There are 4 ways to turn a row about zero (a turn may also mirror it). The second row of each pair is the first, turned, with some noise. The first 36 pairs use one turn. New pairs use 3 turns, one after the other, and a turn may come again.
Known pairs, each followed by its turns in order:
[-18 -15 -31  38 -36  16  -7   9]
[  0  16 -25 -60  10  -1  -5   9]
Z

[ 26  -5 -22  -9  -3  -7  -2  -7]
[ 5 16 -6 25 14 -5 14 -2]
G

[  1  33  28  21   4  28 -15 -12]
[ -3  -9  -6   7  51 -15  16  -6]
C

[-13 -41 -18  -3 -22  30  11  28]
[  7 -17  24  44   5 -16   5  34]
W

[ 32 -10  21  37  14   2 -16   8]
[-13   9   6  45   7  -9  29 -13]
C

[-15 -34   1 -18 -26 -37  -3  32]
[ 11  19  12 -15 -56 -17   9  24]
C

[ -1 -13  -6  -5 -46   8   1 -18]
[ 22  27  -8 -10   7  33  13   1]
G

[-13 -40 -16  26  26   8  21 -24]
[  4 -26   0  -7  55   8 -22 -10]
G

[-32  -4  16 -13  12   1 -10 -18]
[ -2 -28   6   5  12   3 -18 -24]
Z

[ 24 -14   8  -2 -18  -5 -35  56]
[  2  -6 -55  14   9  -9  27  40]
Z

[ 23  -9 -30 -35  24  29 -41 -29]
[ 16 -40  -2  -2 -48  48   4   2]
Z

[ 17  -6 -56   9  30   6  31 -26]
[ 14  26  49 -22 -21  41  -6  17]
Z

[-48 -46 -56  18   3 -13   4 -18]
[-20 -11  19 -25  67  32  15 -38]
G

[  6 -28 -20   9   0  11  24 -13]
[-10  11   0  14 -13 -10  18  34]
W

[-30 -15  -1   5  33  11   5  15]
[ -7 -16 -16  40 -13   2   0 -12]
W

[ 12  11 -52  -9 -14 -17  -3  16]
[ -7  23  27  22  11  -6  40 -11]
G

[-18  11  -6 -22 -40   6  21 -10]
[-16 -14  16 -25 -14 -39  -6  -3]
Z

[-23   9   7 -36 -55  13  14  19]
[  6   3  15 -71  -7 -18   9   6]
C

[ 31  -1   2  14  -4  11 -29   9]
[ 13   8  -4  31 -18   4 -12 -20]
G

[ 31  13 -61  -4  21  38  48  18]
[ -4   6 -13 -18  -4  69 -13 -63]
C

[-30   5  -2 -25 -17   4  21   8]
[-18 -23  21 -16  10 -27   3   5]
Z

[-49 -33   0  45 -19   4   8   6]
[ 11 -44 -23  30  -8  11 -12  46]
W

[ 12  16   8   8  -8 -14  32 -24]
[ -1  31  23   7 -14 -19 -11 -16]
Z

[  1  -5 -43  35  30 -22  30 -11]
[-16 -31  30  25  52   3   4   8]
G

[-20 -17 -36   6  -1 -47 -29 -29]
[-25   8 -26  -1  34  52   6  24]
W

[ 30 -48  72  -5  14  -2  32  35]
[-28  67  51  22 -15 -40  -1 -23]
C

[-20  21  47  30  -9  30   6  26]
[ 17 -17  23 -26 -46  10 -38  12]
G

[-13  15 -21 -34 -16  -9 -18 -25]
[ -1  36   1  -2  32  18 -25   1]
W

[ 32 -14  21 -26 -78 -46  28  15]
[-10  90  -1   1  -2  21   3  53]
G

[-13   3  48  21  -7  20   9  40]
[ 15  46  16  -7  24 -27  30 -10]
C

[-20  -7 -11  51  10  -6  27  15]
[48 16 16 23  4 23 10 -8]
C

[ -8   0 -21 -56  29 -21  -2   1]
[-14   7 -37 -13 -27   2 -47  11]
C

[-11  -8 -27  11 -50  12   7  25]
[ 37 -10  25  14  15   5   2  39]
W

[-49 -16  -6  -1  19  32 -55   4]
[ -3 -55 -30 -25  25  40  -1 -18]
Z

[27 -3  2 -2  6 33 24 12]
[  4   7  23   6 -29 -30  14  -1]
W

[  3  18 -19  52   1 -23 -61 -12]
[ -9 -24   4 -32  -5  78  -2   3]
W

New pairs, each followed by its turns in order:
[  6  -4  30 -11  -8 -46   4 -59]
[ 54   8  20   0 -24 -22  32 -36]
C C C

[ -9  -2 -34 -20 -29  40   3   0]
[  5  25   6  -4 -28  48  -9 -16]
W G G

[ 15  26 -10   0  17 -13 -29  -3]
[-21  -6   5  -4 -32  17  -6 -18]
W G C

[-37  30 -54 -26  16  -8 -56  17]
[-50 -51  27 -35  17 -21 -22 -39]
G C W

[ -2  22 -53   9 -29  30 -10  43]
[ 25 -45  16  14  -1  12 -19 -58]
W Z C

[-20 -19 -17  23  48 -17  28 -44]
[ -9 -16 -19  38  -5   5 -42  53]
G G C

[ 11   8  22   0   8 -30  17   7]
[ 29  22  -8  -2  19   0  11 -12]
Z W G

[ -1 -17  36  -6 -37   4  25 -23]
[-54   0  10  12 -23  11   7  16]
C C G

[-21  28   4  -1   6  -1  18   0]
[ 16  17  12  -5 -16  11  22   1]
W Z G

[-17  15  36  32  14 -11  26  27]
[-34 -28  -4 -22 -35 -17 -18 -18]
G G Z

[-19  10   7  -3 -19   3  34 -31]
[ -9 -13  14  -8 -24  12  28  33]
C Z W

[ 20 -20 -30 -50   3   2  21 -10]
[-15  27  15  31 -39 -19 -25  12]
Z W C

[-12  26 -24 -15  19 -16   8  -2]
[ 11 -18 -22   2  28  -6 -10 -19]
W C G

[-43 -14  -2 -15 -23 -27  15   8]
[-40  26 -23 -15   7  -3   3  25]
Z C Z

[-29  45   3   8  25 -19 -19  -2]
[-30   9 -41 -23  23  -8 -23  -2]
G G C

[ 10  19  -9 -23  24 -22  -2  36]
[-18 -28  16   3  32 -33   7  -2]
W Z C

[-35  34  47  -9   2  -4  -4  56]
[-36  19  15 -18  30  43   2  54]
C C W

[-10 -22 -12  -2 -20  -9  -4  54]
[ 16 -19 -15 -32 -40  12 -26   1]
W C W

[ 42 -21  -3  24  15  -3  37   8]
[  0 -24  31 -11   1  23  12  46]
Z Z G

[-52 -11  23 -15  -5 -45   8 -13]
[ 49 -34  30 -28  -6  14 -12  13]
W W G

[  2  22   7 -26 -16  43  -9 -13]
[ 14 -20  13   3 -11 -51  14  -6]
Z G G

[-14  13  27  10 -40 -47 -16   0]
[ 17 -15  -9 -48  26  -6 -14  38]
C C W

[ 13   8   7  -3 -18  21  10 -35]
[ 10   8 -14 -19   8  24  11 -29]
Z G C

[ 36  27  -5 -28 -32 -32  23   6]
[ 44  -3  12  16 -23  31  20  35]
Z W Z

[ 17 -30  53  -1  26  29  16  31]
[ 50 -37  26 -20  32  27   2   9]
G G C

[  2 -13  62   5  47  34 -22   4]
[  7  53  48 -41  19  12 -17 -13]
G C G

[-37  19  17  36 -15 -30 -38   1]
[ 47  47  -2   4  22 -23 -17  -7]
W Z G

[-10   0  -3  26 -13 -16 -26  34]
[-18   2  15  -5 -33 -11   6  34]
C Z G

[  2  11 -13   0  15  20 -30  33]
[  4   6 -12 -42 -26 -14  -4  14]
C Z G

[-24   8  -8 -10  35 -17 -12  23]
[ 18   0  38  17  20 -11   0 -18]
C G C

[ 18 -11  -2  33  -9   2 -16  17]
[ 25  -8   1  12 -17   3  -1  33]
Z W G

[15 -3 -8 17 -8 25 37 -3]
[ -7  15 -13  17  16 -36 -12  17]
W W G

[ 14 -19  -2 -12   7 -12 -33   1]
[-13  -6 -12 -21 -16   5  30   2]
G W Z

[-30   1 -26 -14 -17   7  23  46]
[ 8 50  6 43  3 -3 -2  2]
Z Z C

[-19   4  10   4  16  -8 -34   9]
[ -3  22   3 -11 -14 -21 -24 -11]
G C G

[-52  -4  -3 -16 -13 -28 -10  17]
[-12 -13  22   3 -32  23   8  43]
C G G

[ -4  -6 -44  -6   8 -17  64 -21]
[32 40 -1 27 47 24 29 -3]
C Z G

[ 23 -18  18 -11 -37 -35  37   9]
[  9  -1 -11  39  28 -33 -34  23]
C C Z

[ 12 -53 -12  -9   3 -40 -22 -25]
[36 26 33 32 -7 10 33 25]
Z Z W

[-53  19  31  13  37 -19  22  11]
[-46 -45  29   2 -30   2 -24 -12]
G G Z

